The rows are grouped in 3 different ways at once. Each group adds its own fixed numbers to the row, and there is some noise. The rows also spread widely along 12 directions, which tell nothing about the answers.
In the rows, 128 means zero.
Some rows, each with its group in each grouping after it:
[128 136 127 123  97 139  62 124 133 144 133 161 145 122 109 125  98 180
  96  71 115 135  66 140 121 110 154 110 105  90  91 118  96] : gigo C G
[130 136 150 150 167  89 144 146 134 145 132 135 153 134 172 173 161 126
 139 113 144 141 101 140 143 108 184  80 136 154 140 127 135] : gigo F E
[132 124 121 125 132 113 150  75 141 136 126 169 142  95 125 160  99  68
 106 105 143 104 110 136 132 142 118 129 136  95  92 164  91] : Furan W D
[124 109 109 133 137 128 146 110 128 132 131 196 119 143 100  66 110 115
 119 128 118 150  55 121 133 166 107 101 137 102 124 122 124] : Sed N D
[165 120 134 100 125 179  90 172 110 132 128 125 101 114 135  97 113 123
 147 163 150 157 146 124 137 133 120 121 161 125 133  98 142] : Sed N J
[164  74 105 116 136 116 176  80 152  95 138 162 115 128 149  87 128 145
 110 156 125 138 151 149 149 148  77 122 154 136 152 136 142] : Furan H J
[113 135 111 128 126 100 132  96 153 115 124 123 121 149  99 103 151 124
 122 129 126 123 124 116 134 115 106 112 145 133 112 144 116] : Furan L M
[160 149 113 115 132 138 116 116 118 112 128 168  95 123 109 124 100 132
 114 115 139 130 138 132 132 101 124 149 137 117  91 131 128] : Furan F G
[156 164 164 151 135 139 132 161 110 150 123 151 115  94 152 176 113 106
 125 130 162 143  95 116 125 116 158 106 128 127  94 114 133] : Sed C M
[157 109 124 125 115 186 115 156  65 107 141 116  92 113 130 128 121 138
 118 134 112 109 129 120 118 118 140 157 112 162 152 115 142] : Furan H E
[ 97 141 124 134  98 100 122  95 159 126 117  82 143 143 118 123 135 141
 134  96 116 103 157 135 127 138  91 145 109 106  91 141 114] : gigo L D
[109 143 126 129 140 117 132 120 126 142 114 131 132 130 117 136 135  89
 137 122 130 119 107 117 129 139 127 118 134 121 112 130 116] : Furan W E
[ 77 164 115 156 127  96 110 152 134 122 112  78 128 174 114 121 218 158
 124 151 152 144 114  99 130  42 155 102 143 164 132 107 120] : Sed C M
[107 110 110 101 131 115  91 111 151 118 135 137 142 161 111  76 146 164
 124 112 122 138 126 146 152 108 136 116 146 103 124 121 101] : gigo L J
[123 141 110 118 160 127 153 132  90 131 114 150 104 136 108 135 147  69
 164 186 135 115 104 107 119 136 142 147 161 142 162 141 151] : Furan H D
[122 138 124  92 134  97  77 100 141 140 121 167 150 123 113 168 146 157
 115 129 130 115  90 150 122  84 192 142 143 107 150 152 104] : Sed C M
[150 120 104 115 114 155 108 110 129 110 120 142  91 131  98  88 118 130
 123 158 137 141 143 124 127 119  89 136 166 125 137 135 146] : gigo N D
[ 92 125  93 103 152  98 125 102 121 122 139 161 128 165  68  90 138  90
 143 101 109 105  94 125 136 140 139 123 134 103 109 159  87] : Sed H D
[135 134 141 100 132 112  85 134 139 149 119 122 138 136 122 139 138 136
 161 122 109 125 106 146 131 149 143 102 135 123 142 133 133] : Furan H E
[135 128 118 115 116 103 116 100 148 126 120 135 137 143 126 128 136 178
 138 134 102 124 115 145 113 136 126 140 120 129 158 132 148] : Furan L G
[130 109 131 116 142 107 167 104 135 130 124 105 158 106 170 168 143  86
 140 140 144 102 174 147 137 150 124 158 133 124 142 144 123] : Furan W D
[111 179 114  99 171 117  96 114 132 143 106 183  95 148  62 109 124  59
 151 142 158 139 104 116 140 106 133 120 192  91  82 140 115] : gigo L E
[132 130 116 163 127 130 164 117 129 120 141 136 106 127 110  99 117  65
 118 105 150 135 116 103 142 126  83  79 138 134  67 140 102] : Sed L D
[190  75 137 102 135 160 156 109 105 122 148 164 126  79 157 137  77  86
 122 117 128 104 159 153 138 181 111 145 128 118 126 143 125] : Sed C E
[141 121 159 144 152 166 162 192  74 139 137 154 114 120 166 103 106 126
 138 146 128 152  90 107 131 191 148 150 101 121 133  64 158] : Sed N M
[105 131 106 144 153  85 181  90 117 135 134 153 144 131 111 180 140  65
 139 117 114  77  83 117 109 138 158 121 121 147 143 192 120] : gigo H D
[123 147 128 134 162 118 153 152 112 151 131 154 124 147 121 114 128  90
 168 135 126 147  86 107 123 167 135 100 131 134 127 114 138] : Sed W G
[127 113 117 103 141 148 124 128 100 133 119 178 126 120 132 106 121 132
 124 168 134 134  95 134 127 148 150 186 136  93 161  98 135] : Sed N D
[124 138 126 126 120 114 117 127 138 117 134  85 120 138 116 135 157 125
 136 124 135 123 162 119 128 102 121 113 135 156 122 149 114] : Sed W M
[101 173 116 160 145 111 186 126 113 115 110 138  96 152 117 120 127 115
 134 144 138 120 139 100 123 129  98 180 117 125  84 107 154] : gigo H G
[116 131 130 126 116 135 108 135 127 134 131 114 131 129 116 103 122 106
 129  94 137 135 130 127 137 138 112 114 121 100  83 120  92] : Sed W D

New rows. What belongs after each?
[121 174 138 145 152 134 155 141  90 151 109 164 100 118 111 149 103  58
 152 139 130 115  73  98 115 166 129 132 127 118  95 122 146] : Furan H E
[ 79 143 108 145 125 146 152 147  98 128 110  83 114 144 108  89 154  72
 143 161 138 123 131  81 126 145  88 148 134 124 115 103 124] : Furan W D
[ 96 177 109 116 105 116  64 110 140 125 109 156 101 163  59  92 126 166
 121 105 119 134  95 128 116  94 124 151 123  84  84 123 113] : Sed N D
[119 123 108 132 137 170 149 170  53 101 156 118  99 138 122 121 133 111
 128 121 122 110 135 102 121 102 170 163  98 161 137 114 120] : Sed W J
[144 118 131 113 148 140 129 150  96 142 143 136 130 119 130 156 121  87
 163 134 122 110 107 126 115 155 171 118 131 143 163 153 144] : gigo N D
[ 94 128 124 114 169 116 143 121  98 158 124 192 150 135 118 131 120  93
 141 125 113 118  52 126 123 171 176 152 116  93 144 117 109] : Sed W E
[ 97 125 118 141 146 140 168 155  79 126 149  92 133 135 125 119 135  51
 148 100 130  94 138  95 137 154 135 130 106 136  97 138 106] : gigo F D
[185 122 151 108 145 157 120 179  92 121 160 110  97 116 137 152 116 109
 164 124 129 121 164 125 127 144 157 117 125 171 139 140 156] : Sed N M
[116 140 125 153  85 123 110 108 162 117 113  89 121 130 114 108 141 158
  96 121 142 133 135 110 124  98  78 119 127 127  88 124 113] : Sed N M
[104 122 116 158 124 146 155 140 109 127 132 125 126 136 129  96 129 113
 120 129 126 134  86  97 126 137 121 106 120 133 120 111 122] : gigo L J
[144 146 153 151 109  94 131 106 144 151 123 173 152 115 144 174 100 166
 125  82 105 120  64 156 108 162 142 111  82 106 114 141 135] : Sed C D
[129 148 108 144 111 125 120 112 134 124 126 124 117 132 100 147 126 134
 125 121 124 117 113 111 103  99 124 118 127 150 121 156 139] : gigo N G
[ 92 180 117 133 109 118 101 137 132 136  95  67 113 149 104 128 169 111
 156 154 148 118 154 104 114  96 100 137 143 130 112 131 133] : Sed F D
[128 126 125  78 118 148  87 123 109 135 124 123 140 108 131 146 111 133
 135 125 126  99 157 144 123 138 151 198 119  91 131 123 111] : Furan W G
[127 130 122 117  98 180 105 136 100 116 117 121 102 110 117  98  95 130
 110 128 133 126 143 113 124 135  98 178 117  98  98  94 118] : Furan W J
[ 91 139 109 137 130 126 135 148 111 120 130  90 128 163 119 108 160 145
 143 133 120 120 134 104 121 117 134 153 113 142 130 111 140] : gigo N G
[133 157 147 106 102 110  55 125 174 176 103 131 156 128 125 131 120 160
 159 128 123 160  90 146 114 154 118  90 140  89 128 120 126] : Sed W G
[118 138 145 140 105 149 109 152 117 140 140 107 137 113 132 136  94 126
 124  66 118 113 111 119 124 153 135 111  84 109  71 123 109] : gigo N J
[114 126 122  74 156  91  94 118 143 129 138 111 144 148 108 146 160 111
 153 112 132  98 168 143 138 111 174 136 144 123 128 165  99] : Sed N M
[106 164 129 177 128  83 180 112 155 124 121  87 121 140 122 150 160  88
 133 117 149 123 142  96 124 108  89  87 129 166  83 155 119] : Sed W M
[136 108 128 138 119  96 135 103 135 116 155 153 149 133 131 145 122 166
 110  53  88 101  90 159 130 140 154 109  81 129 117 153 107] : Furan H D
[175 146 148 172 110 148 133 150 124 124 107 136  99 100 177 157 142 162
 109 184 171 168 115 132 127  80 119 120 147 154 149  97 168] : Sed H D
[106 121  91 133 112 141 152 113  88  92 145 105 110 156  98 109 133 149
 124 113  92  83 144 106 105 117 128 188  91 154 137 141 132] : gigo L G
[128 146 120 162 105 128 140 109 121 126 121 136 113 124 107 142 116 140
 111 129 112 116  77  99  95 130 112 114 113 150 134 157 146] : gigo F M
[149 138 129 142 158  87 165  95 169 110 120 143 110 137 143 145 147 119
 125 138 162 139 172 144 150  97 103 115 169 146 107 146 149] : gigo N E
[141 160 135 155 146 108 126 117 142 151 106 182 119 117 133 144 128 105
 114 141 162 162  67 122 137 100 133  73 163 122 106 125 125] : Sed F E
[164 110 146 121 145 126 137 153 132 124 141 131 135 129 182 120 136 165
 137 129 135 160 151 154 150 143 137 128 124 131 142  90 145] : Furan W G
[132 100 136 130 153 144 166 145  94 110 137 137 130 116 178 120 136 125
 106 122 145 123 151 141 158 133 142 172 114 117 111  83 122] : Furan C E
[160 149 141  99 125 115  81 107 134 114 133 177 114 125 122 154 102 182
 118  80 127 122 142 180 136  94 170 175 111  92  99 134 121] : Sed L D
[134  88  96 149 140 113 181 105 116 116 150 128 150 124 152 151 158 106
 113 139 126 108 104 116 126 104 154 102 132 178 169 156 121] : Furan L G
[ 67 156 101  97 165  85  86 130 130 141 120 156 135 192  67  90 170 129
 158 128 118 136  72 124 131 110 180 123 153 101 137 131 116] : gigo N D
[120 165 147 144 133 122 130 157 121 154 130 105 135 123 133 151 114  84
 154  90 133 118 109 110 130 155 130  96 106 118  65 123 116] : Furan H G
[152 171 141 133 125 134 107 148 114 119 113 111  86 129 129 156 129 142
 143 124 138 125 160 130 124  98 124 145 125 149 109 121 161] : Furan F E
[138 160 148 167 144 145 154 174  77 129 137 166  97 128 129 142 110 135
 125 118 127 140  68  99 117 135 164 128  99 141 109 100 154] : gigo C M
[144 147 146 114 163  83 145 122 141 140 136 153 128 144 129 159 120 107
 180 102 113 123 135 152 129 171 146 118 124 124 125 157 149] : gigo W D
[ 74 153  87 150 154  92 183 128 102  94 148 111 105 197  85  78 157 120
 139  75 106 103 145  98 134 116 116 155  84 142  72 122 113] : Sed F G
[125 132 140 132 141  99 135 101 140 137 128 170 146 128 135 155 111 145
 119  86 113 123  94 153 128 145 149 131 106 106 116 136 121] : gigo W E
[168 130 146 147 123 142 164 118 141 147 111 150 112 106 145 116  91  92
 152 166 141 153 115 123 123 198  61 102 152 116 124 124 170] : gigo L D
[148 162 163 155 160 113 154 169 114 146 116 122 115 125 171 183 146 109
 167 153 149 138 126 129 131 129 154 110 137 160 133 117 176] : gigo H E
[156 100 125  85 111 161 111 106 102 106 147 108 119  88 127 163  88 105
 115  84 117  61 196 147 127 136 131 197 106 119 105 161 107] : Furan N E
[119  95  99  90 108 169 117  93 106 119 124 120 129 104 110  96 113  78
 114 149 143  94 162 123 131 139 100 191 148  87 123 137  85] : Sed L D
[107 108  91  81 167 117 137 104 113 124 143 156 139 152  97  89 125  78
 151 127 119 104 137 120 139 154 135 149 148 103 128 149 103] : gigo F G
[184 129 157 166 150 164 200 157  86 146 125 175 114  61 200 198  84  80
 125 171 158 131  89 114 115 158 153 133 123 152 145 110 177] : Furan N J
[114 139 142 137 124 126 130 123 132 141 108 103 143 100 158 162 137  99
 115 123 158 111 138 129 142 116 126 143 131 110  88 116 101] : Furan H E
[139 116 116 142 134 163 154 151  95 111 134 116 115 118 156 113 140 109
 114 158 159 135 143 109 143 100 132 149 137 144 125  92 130] : Furan L G
[ 94 153 113 169 109 153 128 134 108 146 114 169 116 132  94  95  99 135
 106 126 112 144  11  84 100 145 121 103 110 109 108 105 128] : gigo N J
[138  80  95 123 101 142 118  74 144 111 129 169 129 118 109  81 124 155
  78 153 123 144  84 120 123 125  93 114 150 122 164 137 102] : Sed W M
[106 139 124 114 147 115  98 139 146 175 123 128 163 141 108 112 141  67
 169 137 138 146  67 107 131 151 146  46 167 111 123 137 105] : gigo L G
[120 138 142 108 121 133 104 126 118 146 114 118 140 111 134 154 125 120
 135 137 128 106 120 125 120 145 150 161 122 105 128 126 123] : Furan L M
[129 152 135 108 156 127 127 142  93 119 128 164  95 147 113 121 114 138
 147 108 113 115 132 142 133 147 146 188 107 104 106 106 141] : Sed H E
[150 160 136 164 129 155 142 162  96 111 133 116  90 109 150 165 129 109
 109 123 169 131 147 108 136  60 151 126 127 161  85 113 132] : Furan L J
[181 110 121 106 145 143 154 134 112 134 147 121 112 112 128 145 115  54
 179 158 127 109 150 115 119 167 111  91 154 172 155 170 147] : Sed H G
[120 145 142 146 125 108 129 147 146 148 118 113 138 145 148 129 142 161
 158 141 117 154 104 126 117 152 124  93 122 140 149 109 164] : gigo W J
[ 95 170 121  90 151 108  95 112 120 142 113 131 128 135  81 157 130  67
 150 106 139  90 137 127 130 111 157 151 149  96  78 159  96] : gigo C E
[105 101 136 118 137 140 125 158  98 131 136 101 151 139 156 103 147 133
 133 110 117 119 125 134 147 157 154 146 103 118 129  86 114] : Furan L E
[ 96 118  96 127 164 166 178 165  69 126 139 138  95 160  79  30 123  19
 165 161 130 130 101  68 135 195  90 125 147 118 108 104 123] : Sed N D
[178 102 135 186 166 103 252 116 130 111 138 169 118 112 205 139 135 102
 119 161 159 154 136 133 148 151  93 104 137 168 142 120 170] : Sed F D
[126 147 114 141 153 137 150 156  79 100 153 145  94 152 117 125 136 133
 121 101 134 127 140 115 132  81 165 165 104 151 103 108 122] : Sed W G
[141 109 130 159 140 181 161 179  42 118 164 178 113 110 148 127  97 127
  98  96 117 126  56 109 123 127 191 132  75 142 120  92 118] : Sed C J
[159 106 135 112 153 123 140 121 119 124 157 179 128 124 133 128 101 114
 132  81 115 130 118 156 143 161 149 118 115 115 116 137 117] : Furan W D
[ 94  91 107 155  84 178 148 111  80  98 136 118 132  99 134 105 108 150
  52 112 115  86 106  97 119 126 119 202  75 106 113 110  86] : gigo H M
[129 162 144 180  70 133 116 112 178 160  63 116 126 107 147 114 126 164
 116 194 151 179  70 109 103 151  40  94 149 107 125  87 175] : Furan N D
[123 154 124 123 110 110 138 116 140  95 110  84  94 146 131 128 140 174
 145 133 122 107 210 140 128 118  84 193 111 133 106 121 161] : Furan H J
[133 130 102 112 173  96 164 126 119 115 143 127 116 161 113 137 165  95
 166 143 123 107 146 117 126 114 155 125 146 175 155 159 150] : Furan N G
[139 152 144 115 114  96  73 134 179 148 112 104 142 139 133 131 142 162
 156 114 127 155 125 146 133 127 117  59 145 123 118 133 137] : Furan F J
[128 100 117 174 133  91 207  88 157 106 132 122 137 131 160 129 155 123
 103 119 128 124 126 125 139 126  87  92 126 169 124 140 136] : Furan N E
[124  95 104 105 178  97 165 113 122 102 170 154 125 162 106  84 140  73
 141  77 121 110 148 139 167 142 142 107 135 127  96 153  90] : Furan L D
[151 140 139 128 148  88 167 100 155 132 133 165 129 132 141 135  96 122
 150  94 115 122 135 150 137 177 107 128 113 110  86 135 147] : Furan L G
[145 106 108  95 179 109 136 108 125 128 151 237 127 151 107  90 108 132
 130 121 115 147  64 144 138 148 168 119 145 105 144 128 123] : Sed N G
[124 112 121 148 127 120 155 116 131 119 134 146 127 137 134 102 127 133
 116 116 120 134 103 128 137 148 108 117 120 118 116 123 125] : gigo H D
[148 162 138 118 116 111  74 125 151 145 121 126 117 127  98 173 131 146
 149 132 124 128  99 125 103 104 152  85 149 149 145 171 149] : gigo N M
[108 136 138 143 105 136 111 110 139 145  90 151 142 107 155 121 126 171
  92 156 145 153  88 135 127 127 112 171 125  80 125  73 120] : Sed W E
[152 123 124 134 105 122 117  83 157 111 109 147 118 117 138 135 129 183
  93 137 136 136 141 153 129  92  96 145 145 121 128 127 143] : gigo C E
[184  94 149 125 115 136 118 134 142 122 148 112 120 127 156 113 123 152
 143 109 118 146 154 153 142 150 100  78 129 157 135 127 143] : Sed L E
[140 132 125 106 108 167  83 107 114 135 108 161 114 106 111 126  92 138
 112 143 130 130 110 134 115 134 119 171 139  90 132 121 127] : gigo W E
[147 131 126 158 115 130 166 133 109 134 134 124 124 130 129 146 116 130
 156 134  93 114  85 105  94 173 112  97  99 172 156 146 175] : gigo C G
[119 134 151 176 112 155 149 190  99 148 110  82 129 129 181 115 158 150
 146 176 129 164  92 103 116 163 114 117 107 150 170  59 175] : Furan W D
[ 98 146 119 127 134 150 143 138  74 147 103 113 126 116 119 170 138  79
 153 178 122  84 104  95  95 144 149 178 125 138 165 135 152] : gigo C E
[141 123 144 124 131 103 127 124 156 131 116 128 139 127 159 130 151 157
 132 154 135 146 124 142 140 139 124 114 146 126 149 115 143] : Furan H M
[105 101 102 133 133 117 153 130 123 123 131 115 146 161 138  69 163 143
 135 151 115 139 112 112 130 151 108 118 124 140 159 104 129] : Sed F G
[144  78 117 140 133 139 176 118 134 117 146 119 142 125 165  89 133 111
 120 148 141 143 142 119 151 152  90 106 145 139 133 113 127] : gigo L G
[160  76 110 117 140 174 169 141  80 120 160 131 120 103 139 119 109  58
 138 149 124 112 136 105 125 163 126 112 136 162 163 147 122] : Sed W J
[153 127 150 113 132 124 130 143 132 107 135 111 111 134 147 110 128 152
 135 111 133 136 187 142 152 142 106 146 119 120  94 104 140] : Furan C M
[ 87 137 112 112 151 109 131 116 135 110 120 144 117 160 107  71 146 137
 115 130 144 135 149 121 149 119 114 180 137  84  88  96 108] : Sed N M
[103 110  82  90 123 144 119 103 108  99 153 113 110 146  59  76 111  74
 129  81 105  87 160 108 136 132 101 135 124 117  84 165  73] : Furan W J
[139  98 118 110 122 123 125 111 126 113 155 127 132 139 110 116 120 127
 138  83  97 103 138 144 130 153 124 112 110 131 124 164 119] : gigo C D
[162 146 132  98 111 153  71 119 118 138 118 155 110  96 113 164  98 123
 122 127 143 124 125 145 119 108 148 152 142 102 124 143 120] : Furan W D
[154  90 133 125 137 140 133 142 103 128 155 121 141 119 152 141 127 118
 137 105 113 115 118 135 132 150 154  90 118 161 155 146 131] : gigo F E
[134 130 136 104 167  71 132 119 153 110 149 147 133 152 126 131 150 132
 131  76 141 126 169 158 167 100 157 112 137 121  81 144  94] : Sed C M
[140 106 103 130 135 129 157 106  96 123 138 139 129 123 117 165 143 100
 142 157  99  90  95 114  98 133 151 120 135 179 198 177 154] : gigo C E
[135 162 132 131 149  96 130 112 135 138 119 159 118 135 116 176 131 123
 144 124 123 126 108 137 115 116 152 122 138 143 136 157 148] : gigo W E
[145 137 131 149  69 149  88 107 136 126 105 131 117 108 125 132 115 196
  95 125 117 135  96 135 105 108  95 132 112 120 123 113 136] : Sed C E
[125 148 137 162 106 132 111 114 152 144 101 140 134 105 135 140 129 131
  91 129 160 153  83 123 134  92 110  85 150 111  90 112 113] : gigo C E
